All groups share one centre, and each spreads out both ways along 11 directions, with some noise.
Some rows, each with its group after it:
[-12  10  10  17 -12  32  21  11 -16  13  -9   4 -17 -18 -16  -9   1 -20] -> (1)
[-20  -9   2 -18  22 -27 -20  13  -7   1 -26  22 -36  11   4   9 -17 -12] -> (3)
[-23 -16 -13 -27  -6  -4 -14  16 -13  -7  13  -6   6 -24  19  20   9 -12] -> (3)
[ -5  -7  22 -31  15  29  24  -3  -9 -28  -5  17   4  20  23 -30  15  -5] -> (2)
[  7 -25  -3 -26   7   0   8  14 -12 -21  -7  -7 -40   6 -12 -22 -17 -19] -> (2)
[  8  -8  22  25  17  -3 -21  33   6  14  15 -23   1 -35 -34  23 -26  16] -> (0)
[  3   5 -31 -11   0 -11   6  29 -12  16  16  19 -22  -1 -32 -31 -42 -10] -> (1)
[ 29  21   7  35  17  -6 -20   0  31 -19 -41   0  21  10   9   9  -3  -7] -> (0)
[-35 -10 -21 -33 -18 -12   5 -11 -10  -8  13  18  20 -15   6 -44 -14 -17] -> (0)
[ 24  32  -4   9  24 -21   8  30 -17  26  10  14 -29  56 -23 -13  -6  26] -> (2)
[ 13 -19  15  21   7  26  -2  36   5  10  13 -31  16   2 -22  18 -12   9] -> (2)
[-46 -22  10  17   6 -18  -6  17   8 -22 -24 -51 -23  24   4  11   7  -2] -> (0)
[ -2  -4  -5  -8 -31 -39  -8   2   1   9 -22  39 -13 -17   6  15  -7 -13] -> (2)
[ 52  50  -9   8  -8  35  11   3  -3  26   2  19  14 -25  -7  14   1   6] -> (0)
[ -6  45  -3  -7  19 -34  -5 -17   4 -22 -35   8 -28  -3  22 -55 -10  16] -> (1)
[-26  -3 -22  15 -33 -35  -6   8 -12  16   6 -20 -32 -16  -9   8   8  -4] -> (2)
[ -5  10 -20   6  -8  12  11  35  -5  -7  -7  10  -5 -21  -2   5  -1 -18] -> (1)
[ 14  30  21  11  23   3   4  25  11  -5 -15  11  25  42  -8  21  13   8] -> (2)
[-27 -25   7   1   3 -26  -5  -8   3  -1 -12  30   1  32  -8 -44 -36 -18] -> (0)
[-56 -36  23 -12 -18  16  19 -14 -22  -1   8   6   8 -17  22 -25  14  -2] -> (0)
[ 31  -3  19   0 -14  39  12 -27 -18   3  -3  27   7   7   6 -37   9 -27] -> (0)
[-15  25 -14 -25  -7   5  23   4 -11 -19  43  18  18 -52  12 -25  27  16] -> (3)
[ -2  32   0 -19  21  -7   2   9  11 -23 -18  -1   2  34   3   8  10   3] -> (1)
[-18   0   0 -43   3   4  13   9  -6  -3  16   0   9  21 -21   3  -8  -3] -> (1)
[-11 -11 -23 -44 -16   5  24  19  -4 -33  -1 -16   3 -26  26   2  -3  11] -> (0)
[ -9   5  10  31 -14  -9 -17  -7   7   4  -9 -30   3 -57   9  -3  -8  16] -> (1)
[-20  -1 -37 -30  -5  10  -5  -5  -3 -29  13 -23   0 -37 -20 -35 -17 -37] -> (2)
[ 16 -24   2  26  -3   0 -10 -14  11   7  -3  25  44  15  27   9  -1  -4] -> (1)
[-34   9  -4  17 -15 -12   4  -1  22  13 -20   7  11 -20 -35 -12 -40 -13] -> (3)
[ -9 -20  19  -4  -6  16   5  16  12 -21 -15 -16  17 -10  -9  13  -6  -7] -> (2)
[-10  -4 -10  16 -13 -28 -27  -8  10   0 -13 -13  20 -42  43   0 -12  20] -> (3)
[ -4 -26  22   7   2  -1 -28  13   0 -39   4 -53  -3 -42   2  -6  19  -4] -> (0)
[ 29   0  21  19  -2   9 -12   6   0  -9  -1 -24  -2 -41  11   6   9  13] -> (0)
[-31  -8 -14 -26 -26 -10   0 -29 -13 -12  -2  14  -1 -46  40 -27   7  -6] -> (2)
[-19  -1  -6  -1  -3   0   6  -5  -3 -10  -8   4   9  15  27  -7  17  -3] -> (1)
[ 20  -1   0 -37 -10  35 -13  -5 -15 -10  13 -19  50   4   7   3   4 -32] -> (3)
[-15  -7  -7  26 -21  -4  -8  -1 -21  30  29 -36  -6 -23   1   2   7  12] -> (1)
[ 15 -32 -21  12 -12  -7  -5  -4  -6  -7 -15  38   6  25  42  19  28 -27] -> (2)
[-29  46  13  -1   1   1 -12 -32   4   2  -6  28  32 -16 -11 -28   5 -20] -> (0)
[ -7 -23   5  11 -15  20  12  14  -9  24  10   1   1  -5 -23   1 -18 -14] -> (1)
[  8   8   8 -11   2   6  -8   4 -10  -1  27  14  26 -42   1 -12   1   3] -> (0)
[-20  -5  20  19  14  17  22  10 -12  11   2  54 -39   5   3  14  38  -5] -> (3)
[-26   5 -18  10  -1 -14   7  14   1  17   5   0  14  14  -9 -14 -29  12] -> (2)
[ -5  13   0 -16 -16   8  -7  23   2 -10  18 -22  23 -34 -36  17   5 -16] -> (2)
[  8 -15  13  13 -12   1  -5   5   3  13  -1 -28  -1 -60  -7 -24 -45  29] -> (3)
[ -7  14   7  -3   4  -1   3   8 -15  18   9  30 -26 -26 -17 -15  -9   0] -> (3)
[ 10 -23  -6  29 -10 -10   2  -7  14 -11 -23 -10  30  -6  61 -22 -20  41] -> (3)
[ 10  44  -1  -5   4  12   9  -5  -6  14 -13  67  32  -7  26 -12   1  -1] -> (1)
[-12   7  -9   7  19 -33   6  30  19 -25  -9  -3 -29 -37   0 -11 -19  43] -> (3)
[  5 -31   5   3  -4 -18 -12 -12   9 -19 -37 -22  23   7  57 -15 -34  16] -> (3)
[ -8 -31   4  17 -13   7   7   7 -11  12   5  -3 -13  25 -34 -19 -13 -28] -> (0)
[ 20  15 -27  24   1  -5  11  15  -3  -4  25   1  -1  16   7 -11  19  17] -> (3)
[-16  12 -26  10  -4  -1   6  43   0   6  -4   9  20   2  20  56  20  -3] -> (1)
[ 43  -3  11   4  20 -10 -24  -1   6 -14  10 -17   4  -1   0  -8 -11  20] -> (1)
[ 19  -3   0 -18  -2  14 -13  -6 -52  31  32   8 -25  -3  23 -11  29  -5] -> (3)
[  0   3  -3   0  18  27   5  29   1   2  27 -32  20  10 -48 -12 -30  -7] -> (2)

New rows, each followed by its group:
[-20  33   8 -52  12   4  26  25 -10 -10  -4  -2 -31  -4 -33 -27 -23  -1] -> (1)
[  8 -21   5   9  -3  19  13  31  -8   0   0 -31 -22   4 -13  23  -1   1] -> (0)
[ -2  32 -30  -7 -29   6  21 -13  13   8 -23  17  27 -34  34  -2 -14  13] -> (0)
[ -3  -4  -8  27 -30  -3 -17 -20   5  29 -14 -19  28 -10  -9 -23 -38 -10] -> (3)
[-21 -26  14  10 -22  16 -11 -10 -20  20  42  20  47 -53  15  -9  16  -8] -> (0)
[-25  15   6  38  -1 -10  -3  -1   5  16 -15  27 -14 -20   5  12  14   2] -> (3)
[ -4   5 -50  -8 -11 -24  -2  23  -4   4  18   9  -2  -5 -31 -36 -38 -23] -> (1)
[ -8   7  11  16  -1 -13  -1  15  11   0 -11   0  16  12   4  19   5  14] -> (2)
[-12  35   0   0  15 -39   1  18  14  -3 -23  13   1  35  -8  -8 -19  20] -> (2)
[ 21 -40 -21  -8 -18 -14 -13  18  -1  -8   2   9 -25 -28 -18   3 -32 -27] -> (2)
[ -3  -4  11 -11 -12 -31  -1  19  11 -13 -40  24 -21  31  -5  20  -7 -10] -> (2)
[  7 -14  -5 -20  12 -30  -7 -22  -4 -18   0  22   8  -3  55 -41  -8  30] -> (1)
[ -2 -13   8 -19  -5  15  -6  -7 -24  23  -6   6  -6  25 -25 -11 -25 -43] -> (3)
[-16  17   1  45 -19  -7  -1  -6  12  21 -12 -26 -11  -6 -42 -17 -24  -6] -> (3)
[ -1  -4  17  31 -11  11  -7  -5  12   6 -23 -25  13  -6  -3   0  -8  -8] -> (3)
[-32 -24   5  13 -26 -17 -29 -11 -11  43  -9  -8   0 -55   4   0 -49  -7] -> (3)
[-30 -11 -24 -45  -8 -20 -10  21 -13   3  17 -20 -14 -19 -30 -15 -41 -17] -> (3)
[  0 -32  22   4   6  47  19  12 -14  -1  15  -9  17   5   3   1   8  -3] -> (2)
[-20   3  -5 -45  -7   6  33   4  11  -7 -29  28  14  -6   8 -16 -48   5] -> (0)
[-27  41 -24 -33   4   4   6  26   1  -5  23   1  35 -22   5  35  19  11] -> (0)
[  0  31  -8  10 -15 -45 -10  15  -3  28  -5  23 -11  10 -18  15   1   6] -> (2)
[ -8   5   3 -11  -7  23  13  18 -16 -21  11  -7   0  -7  11   5  34 -13] -> (1)
[-18  21   2  20 -10  11  15   0 -10   0 -36  35  -2 -19  42 -14  11  -2] -> (1)
[ 11  38   0 -16 -18 -24 -13   2   0   3  -3  20  -6 -40 -32  -2  -9  -7] -> (2)
[  3 -21 -24   8 -23   0  -3  21 -17  18  33 -34 -14 -29 -17  -8  -7  -3] -> (0)
[-29   6 -41 -22 -19  -5  -5   7 -14 -26  27 -49  20   4  18   1  38 -11] -> (3)
[ -4  -5 -43   3 -21 -15 -16  27   1   0  20 -19   2 -11 -34  23   1 -34] -> (2)
[-28   7 -18 -40 -19   8  35   9 -21  -4   6 -22 -37 -16  12 -24   0  18] -> (0)
[-16 -14  -6  -1   8  18  17  -5 -21   1  18 -13   1  -2  39 -47  -2  23] -> (2)
[ 24  22 -23 -18  -3  18  -8  19 -22   0  42  -6  14   5 -19   7  23 -22] -> (3)
[ 14  20  -3  21  -3   0 -32  -5   2  16 -10   8  36 -21   7  21   6 -17] -> (3)
[ -2 -12 -20 -18 -10  17  14  29 -23  -2  31   6 -11 -22 -14 -19  -1 -21] -> (1)
[ 38  25 -17   4  10 -14  -6  16  -8  -7  34 -11  -2 -39  11 -17   8  38] -> (3)
[-17  40  -9   9   7  -3   8  24  32   2 -40 -13  19  -4  -6  46 -21  11] -> (0)
[-19 -17  18 -32  -8   1  13 -12 -11  -8   7 -10  -1 -16   1 -31 -13  10] -> (1)
[ 17  22  11   9  15  -7 -23 -12 -16  19 -11  27 -11 -18  27  -4   6   8] -> (3)
[  3 -43 -22 -13 -17 -12 -13  12 -11  14  52 -12  33 -16  -7   2 -25   6] -> (1)
[-42 -28  10  10 -47  17  16 -12  -9  15 -14  -1  -2   8 -22   2   9 -41] -> (2)
[-11 -27  12  36 -24  20  -5  -6  10  -9 -17  10  53 -55  35  10   2 -11] -> (1)
[-13 -15 -36  28 -11 -19  -5  13   0   9  -4   8   3  11   6  -5 -18  -6] -> (1)
[-35   1   7  20  -3  -2  -4   7  23 -26 -20  -3  20 -34  22  28  23   1] -> (3)
[-62  13  11  -2 -33  -9  17   2 -10  19   0 -17  -1  -8 -22 -10  -5   4] -> (2)
[ 19  21   5   0  23  -7 -27  14 -13  11   4  21 -18 -21   7  18  10  -1] -> (3)
[  8  -3 -27 -18 -19  19  29  -6 -16   0  25   1  25  45 -13 -46  -9 -18] -> (3)
[-41 -15  12  -4 -26  27   4  -1   5  -4   9 -28  44  -7 -13  33  14 -22] -> (1)
[ 18 -10 -20 -12  -7  17  27  24   0 -18  24 -15  15  33 -18 -24  -8  -4] -> (3)
[ -8 -26  -9  -3 -21   8  18   7   0  -8 -12 -21 -15  16 -16 -13 -14 -21] -> (0)
[-15 -26   2  -4   0  10  -3  16   1 -17  11 -32  26 -44  17  -8 -19  23] -> (2)
[ 17   5   0 -25  -6  20   2 -14 -18   1  14  15  29 -20  23 -24   0  -2] -> (3)
[ 19 -18   7 -30 -19  25  -1  11 -10 -29  14  13  12 -38   9  25  37 -31] -> (2)
[-24  18 -25   9 -16  20   3   2 -10  10  24 -22  17   3 -30  -1  20 -35] -> (2)
[ 13   3  13  13   8   4 -16  22  -8   4   1 -24 -30 -16 -26   8  -1  -1] -> (3)
[  4 -53   1   3 -14   7  17   8 -12  10  -6   7 -22  13  -4 -32 -40  -9] -> (0)
[ 20  29 -12  -9  25  -2  -8   7  11 -18  -5  28  38  10   7  -9  -7  -1] -> (2)
[ -6  17  -9  31   3   1  25   6   3   7   1  17 -25  26 -19 -20   8   7] -> (3)
[ 11  18 -19 -17  -4 -14 -12 -22   3  -6 -28  -9  40  18  28 -35 -29  -2] -> (3)
[-29   5 -22   8 -11 -11  10  -8 -27  30  30 -10 -16 -22  26 -42  -7  27] -> (2)
[-34  15   2  -8  14 -12  15   1  13  -1 -28  25  10  19  24   2 -19  14] -> (0)
[ 15   4  11  -7  18   7  11  25   3 -11 -24  14 -31  22 -26 -22 -28 -13] -> (1)
[-22   6  14 -12  14  -7 -15  11 -18  12   6  38 -30 -35   0  18  16 -12] -> (3)
[ 42   7   9  26   6  11 -11  19  -1  16  -6   1 -17   8 -43  13  -7 -20] -> (2)
[ 28 -42 -20  -5   6  -4 -15  14  -2 -24  34 -10  12  13  11  -8  10   0] -> (1)
[ 45  13  -1  -2  -4  15  10 -13 -26  18   5  25 -26  -8  16 -44  -1  12] -> (0)
